There are 3 nested groupings, the coarsest first. Each group lies inside one group of the grouping before and may be the whole of it. The rows also spread widely along 13 directions, which tell nothing about the answers.
In the rows, 128 means zero.
Some rows, each with its group in each grouping after it:
[129  73 139 112 125 166 118 161 149 142 130  96 119 137 134 134 112 154
 110 133 108 152 103 136 134 124]
k_446 k_180 lus
[171  48 135 128  80 143 169 188 152 117 150 127  97  87 127 134 116 104
 154 123 119 204 121  92 157 157]
k_446 k_460 Nuva
[152  87 162 113 116 182 101 107 168 139 167 100 131 144 173  83  45  96
 148 122 113 168 130 125 149 117]
k_221 k_35 Famob
[145 115 113 112  94  93 145 171 103 108 106 148 107  89  88 118 178 129
 125 157 146  93 109  94 162 116]
k_446 k_561 tos
[122 153 130 107 112 131  86 131 150 185 120 159 118 154 166 120  67 131
 139 110 132 156 131 111 101 124]
k_977 k_502 duda
[140 156 156 135 165 147 193  79 145 164 121 146 172 101 115  96 122 105
 123 117 140 196 118 140 107 161]
k_977 k_472 nedok
[112  71 162 130 143 182 116 147 127 145  95 133 151 143 143 133 132 154
 105 120  90 136  96 159 115  91]
k_977 k_228 sadi
[143 130 117 130 119 117 128 136 129  86 185 128 126 118 138 168 102  62
 150 120 102 125  98 144 150 145]
k_446 k_412 numef
[134 139  97  72 131 134 183 108 122 124 157 122 161 105  88 145 145 109
 149 134 108 163  98 128 136 156]
k_221 k_717 vike
[120 116 109  86 163 143 143 136 136 141 112 108 129 135 145 148 156 195
 135  99 151 170 135 136 122 123]
k_221 k_717 Der
[133  55 127  97 108 145  76 142 135  86 153 114 129 168 165 154 138  99
 108 143 127  84 119 124 163  97]
k_221 k_326 difib
[115 185  97  77  88  82  95 143 122 134 167 166 124 148 106 160 108  70
 139 153 104 100 119  98 118 133]
k_221 k_326 ribis
[137  52 146  71 137 152 151 182 132 113 118  91 100 106 177 138 171 128
  96 125 173 134 101 140 176 123]
k_977 k_502 vun
[162 121 153 133 142 140 121  66 126 126 105 154 155 102 125  77 117 122
 152 118 130 165 111 130 127 116]
k_446 k_460 zugav
[150 109 159 110  97 107 121 127 147 167  99 181 148 148 142 118  94 108
 112 130 180 167 177  93 113 110]
k_446 k_180 milab
[134 127  99 183 131 134 139 148 155 177 135 153 114 123 114 157 110 162
 116 107  82 172 141 137  82 204]
k_446 k_412 bag
[160  79 159 169 167 132  65 101 146 110 104 157 128 120 124  95 182 109
  44 146 165  62 125 130 115 135]
k_446 k_561 sov
[108 143 134 156 136 131 180 155 144 143 141 133 179 157 104 191 106 140
 136 127 131 181 160 109 117 148]
k_446 k_561 vini
[130 128 135  80 103 105 177 171 124 157 111 142 113 105 122 117 135 129
 138 136 163 165 153 103 132 124]
k_221 k_717 zudim
[169 132  84 140 145 159  65  48 139 131 124 113 130 144 163  86 113 165
 142 106 126 117 106 121 147 149]
k_977 k_472 ruga
[146 132 150 100 171 119 144 103 125  73 121 115 140 108 154 113 180 106
 116 125 209 115 135 143 164 102]
k_221 k_35 Beli
[107 134 157 117 129 159 175 119 132 165 131 114 157 141 164 117  61 107
 109 141 118 138 122 173 143 150]
k_977 k_228 Sokab
[138 145 133 173 123 142  80 130 144 156  99 120 121 142 126  77 133 188
 119 157 168 106 158  86 147 114]
k_221 k_907 fedip
[166 137 136 110 123 109 101 144 169 147 152 164 118 142 143 142 132  74
  91 130 204 158 163  55 119 169]
k_977 k_472 musi
[151 172 112 163 118  94 182 111 132 143 150 167 118  88 138 112 105 123
 173  98 137 173 159 145 138 162]
k_221 k_907 vuzu
[150  76 116 135  78 125 112 155 136 142 128 136  93 129 157 124  86 144
 139 119 101 133 128 135 153 125]
k_446 k_180 nivel
[135 159 151 171 148 141  54 112 147 135 113 137 147 166 127 111 135 125
  82 162 166  71 138  91 132 113]
k_977 k_472 nedok
[132  87 106  65 110 133  85 144 129 143 131 161 114 139 134 149 128 120
 133 111  87 141 103 121  95 101]
k_221 k_717 zudim
[149 139  78 113 111  74 118 102  94 130  80 201 144 123 121 153 163 152
 149  99 124 124 130 123  99 109]
k_446 k_412 numef
[118 126 141  67 173 145  93 112 134 140  97 131 149 146 140 124 179 109
  48 157 185  92  99 118 114 133]
k_977 k_502 duda
[152 119  72 176 122  92 167  98 130 121 139 155 129 120 148 145 160 141
 114 117 141 117 173 159 142 196]
k_221 k_326 difib
[118 175 118 113 171 163 140 156 113  95 149  63 120  95 104 138 165 170
 151 128 121 153  51 129 163 136]
k_977 k_228 sadi
[133 101  83 123 128 140 102 109 141 150 134 157 155 156 128 160 150 104
  65 156 110  79 114 123 114 189]
k_977 k_502 duda
[143  79 112 109  87  97 152  96  99 148  65 175 151 137 158 107 124 143
 116 133 141  93 158 144 148 111]
k_446 k_561 vini
[157 130 167 149 141 130  61 161 161 134 138 146  92 119 122 109 131 105
  93 129 163 136 121  86  97 138]
k_446 k_412 numef
[132 189 108 105 197  95  79 105 125  84 143 125 100 124 177 164 153 121
 115  85 177 108 102 173 111 139]
k_446 k_412 numef
[183  57 101 146  80 125  77 126 147 110 140 177 141 158 136 158 143  89
 114 137 131 106 141  61 148 129]
k_977 k_472 nedok
[183 122 107 138 117 137 100  61 154 156 137 139 122 112 145  53 114 125
 121 136 155 135 144 105 143 179]
k_221 k_907 fedip
[129 140 121  96 134 102 112 128  87  83  98 142 130 108 118 126 164 141
 163 118 137  98  84 131 150  59]
k_446 k_561 tos
[137 166 125  46 151 136 115  64 136 133 143 124 178 162 150 131 100  63
 113 137 164 139 107 107 135 145]
k_977 k_472 ruga
[119  92 128 101 148 159 154  69 125 149 105 133 184 141 154 124 103 120
  95 139  97 130 108 189 122 156]
k_446 k_460 zugav
[188 119  87 158 101 104  89 121 145 121 143 149  71 111 170 113 126 130
 140 101 151 115 141 106 153 168]
k_977 k_472 ruga
[145 108 118 102 155 150  71 101 159 115 142 113 132 163 179 137 120 145
 120 103 159 142 142 118 123 119]
k_221 k_35 Famob
[137 163 138  59 148 120  99 141 157 163 134 147 111 126 126 126 154  80
  65 152 199 139 116  75  96 179]
k_977 k_502 duda
[103 153 134  92 142 132 143 125 122 155 106 111 156 140 113 114 121 131
  83 171 146 103 115 125 134 145]
k_446 k_561 tos

New rows. What belongs after each?
[181 121  62  81  84  91  93 108 116 132 123 172 105 104 110 103 167 123
 137 138 148 113 130  61 139 147]
k_221 k_717 zudim
[148  96  74  89 121 163 145  99 126 110 173 108 144 117 123 144 116 132
 183 105  71 176  84 131 150 146]
k_221 k_717 zudim
[ 93 163 129  65 129 133 183 177 109 153 126 116 136 111 102 151 137 115
 102 164 116 134  81 134 128 148]
k_977 k_228 Sokab
[129 102 133  92 123 135 124 149 144 143 130 145 134 143 141 148 120 125
 129 116 118 159 137 119 104 108]
k_221 k_35 Famob
[127  99 159 139 110 156  89 158 130  86 146 112 155 151 109 149 112  98
 132 174 118 102 107  95 172  88]
k_446 k_460 zugav
[148  60 121  94 110 134 135  97 130 122 110 135 173 162 166 142 115 123
 114 129 162 133 152 114 158 125]
k_446 k_561 vini
[164  84 165 139  87 163 124 109 157 156 152 153 142 127 143  87  53  59
 143 128  93 168 115 114 140 123]
k_977 k_472 nedok
[141 113 140  74 148 121 145  82 120 119 111 167 174 122 135 137 137  87
 124 120 139 164 109 141 112 124]
k_446 k_460 zugav
[144 147 135 173 183 155 101  63 140 106 159 130 151 122 133 103 120 107
 134 112 112 117 112 171 123 135]
k_221 k_717 zudim
[166  56 145 154 162 143  64  79 134 115  77 171 118 119 171  89 161 130
  85 106 134  96 115 171 103 110]
k_446 k_460 Nuva
[142 137 106 130 129 116  93 138 132 117 121 129 118 137 132 138 132 171
 149 109 153 137 131  86 135 117]
k_446 k_561 tos
[138 118 143 153 110 131 115 135 142 120 171 163 134 132 141 162  65  82
 164 104  68 165 114 150 118 125]
k_446 k_460 zugav
[137 161 137 128 136  87 157 125 135 158 127 198 142 103 102 122 166  74
  78 152 156 122 151 135  89 168]
k_221 k_907 fedip
[134 119 158 101 147 141 123  62 124 130 123 162 175 137 152  98  95  78
 139 113 121 134 120 165 114  87]
k_221 k_717 zudim
[167  79  99  88 100 103 176 129 122 123 141 145 105  81 136 125 144  95
 121 121 122 143 110 141 150 183]
k_446 k_561 vini
[143  98 126 109 118 117 129  85 129 137  96 167 185 163 146 139 111 119
 119 125 154 142 154 120 128 108]
k_446 k_180 nivel
[184 110 111 180  94 138 145  80 141 168 116 160 132 108 145  65  95 137
 126 127 140 145 159 102 147 187]
k_977 k_228 Sokab
[142 136  92 117  99  86 176 121  91  89 125 165 180 117  84 179 149 114
 182 131 108 146 115 123 154  89]
k_446 k_180 lus
[194 143 107 138 146 111 141  63 154 131 157 153 105  71 146  66 133 103
 132  97 153 169 144 138 120 193]
k_221 k_35 Famob
[128 108 132 113  73 120 133 151 122 141 132 129 115 126 125  96 113  97
 108 180 117  83 132 125 166 133]
k_221 k_326 difib
[116 182 112 120 174 134 183  58 121 130 148 116 175 121 139 121 119 111
 122 134 134 124 121 188 147 172]
k_221 k_907 vuzu
[106 168 141  60 114 111 161 152 128 148 160 123 116 112 122 119 103  78
 133 150 127 145 109 134 133 144]
k_221 k_326 ribis
[165 125  93 108 146 122  77 119 158 142 158 155  81 101 127 113 165 114
  85 116 113 127 110 126  81 185]
k_221 k_35 Famob
[125 153 122 131 131  80 138 141 121 139 110 212 132 114 109 176 144 122
 136 101 109 159 131 146  69 128]
k_446 k_460 zugav
[103 142 154  47 170 130 114 157 124  95 139 127 152 138 112 194 156  94
 124 131 136 159  73 122 107  93]
k_446 k_460 zugav
[134 114  92 146 107 147  90 111 135 170 113 157 141 166 148 140  98 162
 109 128  95 109 133 120 112 150]
k_977 k_228 Sokab
[151  93  86 127 146 139 111  42 118 115 105 148 172 145 161 142 130 162
 137 102 108 131 116 164 129 134]
k_446 k_460 zugav
[139 161 133 102 168 150  77 122 154 111 188 100 109 119 121 116 128  84
 107 142 145 122  99 112 127 159]
k_221 k_717 zudim
[149 133  91 149 122 106 118  96 130 139 122 170 135 128 134 137 126 129
 106 136 121 115 141 135 120 181]
k_446 k_460 zugav
[121 159  54 128 115 100 135 145 118 123 168 138 120 121 100 180 137 111
 102 157  81  74  99 140 135 204]
k_446 k_561 tos
[ 99 172 160 145 159 142 115 109 118 117 114 123 168 151 144 121 110 105
 116 151 146  76 116 159 151  90]
k_977 k_502 duda
[141 100 126 146 122 134  95 123 139 130 127 155 140 155 146 140 131 101
  95 138 121  86 127 127 129 131]
k_977 k_472 ruga
[122 112 163  47 132 147 122 174 125 149 119 140 111 107 128 132 138 115
 129 108 108 185  59 129  95  98]
k_977 k_228 sadi
[149 169 104 169 116  85 111 116 131  86 153 137 126 142 159 137 120 108
 132 142 178  73 188 117 175 132]
k_221 k_35 Famob
[165  94 127 141 104 127  72 139 148 128 136 153 101 132 128 108 135 124
 121 135 137  98 143  92 132 111]
k_221 k_717 vike
[118 185  83  41 160 115 146 132 105  94 155  88 113 100 116 158 161 143
 171 110 138 145  74 138 148 123]
k_221 k_717 vike
[168 124  92 120 129  94 134 115 117 113 126 155  82  67 131 103 163 134
 141  96 130 131  98 145 132 159]
k_446 k_561 tos
[155 138  79  62 109  96 119  92 113 140 120 159 111 103 142 115 123 116
 129 128 124 134 101 132 128 170]
k_446 k_460 zugav
[163 151 151 130 115  98 108 158 164 159 137 147  75 108 139 101  97 126
 127 112 186 183 157  93 116 146]
k_446 k_180 lus
[152 103 175 141 155 160 118 168 171 100 193  99  93 102 141 123 121  85
 127 116 153 166 122 121 145 143]
k_221 k_717 zudim
[170 144 113  85 113 114 131  93 148 170 143 174 133 108 106 100 131  54
  85 151 146 144 116  81 109 199]
k_977 k_472 nedok
[122  88 110 100 123 152 165  96 113 153  87 135 182 137 129 131 123 159
 123 143  96 148 115 150 131 139]
k_446 k_460 zugav
[157 155 117 156 170 141  78 121 156 108 165 123 105 105 110 114 159 134
 121 120 125 131 111 117 108 150]
k_221 k_35 Famob
[174  78  97 118 102 127 119  98 145 132 156 170 150 135 149 143 120  58
  96 137 128 117 134 107 142 183]
k_977 k_502 vun
[179 121 114 151 154 145 139 106 142 107 166 116  98  61 109  80 158 133
 156 101 121 163 100 135 144 164]
k_221 k_717 Der
[152 109 119 106  91 108 115  83 133 115 127 151 158 173 193 136  59  65
 122 143 173 112 173 118 168 139]
k_446 k_460 Nuva
[105 115 146  91 119 107 126 207 131 154 104 147 106 130 108 165 137 144
 107 133 131 141 120 105 103 109]
k_446 k_561 sov
[169  96 103 199 136  99 163 107 146 138 118 160 104  96 160 125 147 157
 100  95 144 137 166 187 122 190]
k_446 k_180 lus
[154 111 134 185 133 137  99  69 128 110 138 164 176 133 113 113 118  88
 105 148  92  82 115 161 133 125]
k_446 k_180 milab
[130 151 146 147 174 119 102 119 142 124 118 160 133 141 158 153 154 121
 101 102 168 120 132 143 101 113]
k_977 k_472 nedok
[127 156  72 125 129  87 199  96 106  97 145 125 169 128 133 185 137 113
 123 144 139 103 139 176 172 173]
k_446 k_180 lus
[105 141 126  49  90 128 156 176 132 162 152 109 122 128 112 133  78  90
 117 166 111 144  99 105 143 159]
k_446 k_561 tos
[139 122 184 131 126  88  62 160 144 109 128 183 118 144 135 143 127  58
  88 137 184  89 146  99 111  89]
k_446 k_561 sov
[148  62 118  74  82 132 117 125 135 141 161 167 131 134 142 134  91  53
 122 133  65 115 111 144 125 132]
k_221 k_717 Der
[167  89 123 175 137 122 111 105 136 112  98 136 137 134 156 118 162 149
  86 132 196  96 166 115 150 147]
k_446 k_412 numef
[118 159 124  75 138 126 134 105 140 111 164 114 170 165 159 161  86  81
 135 135 150 141 145 127 146 126]
k_221 k_35 Famob
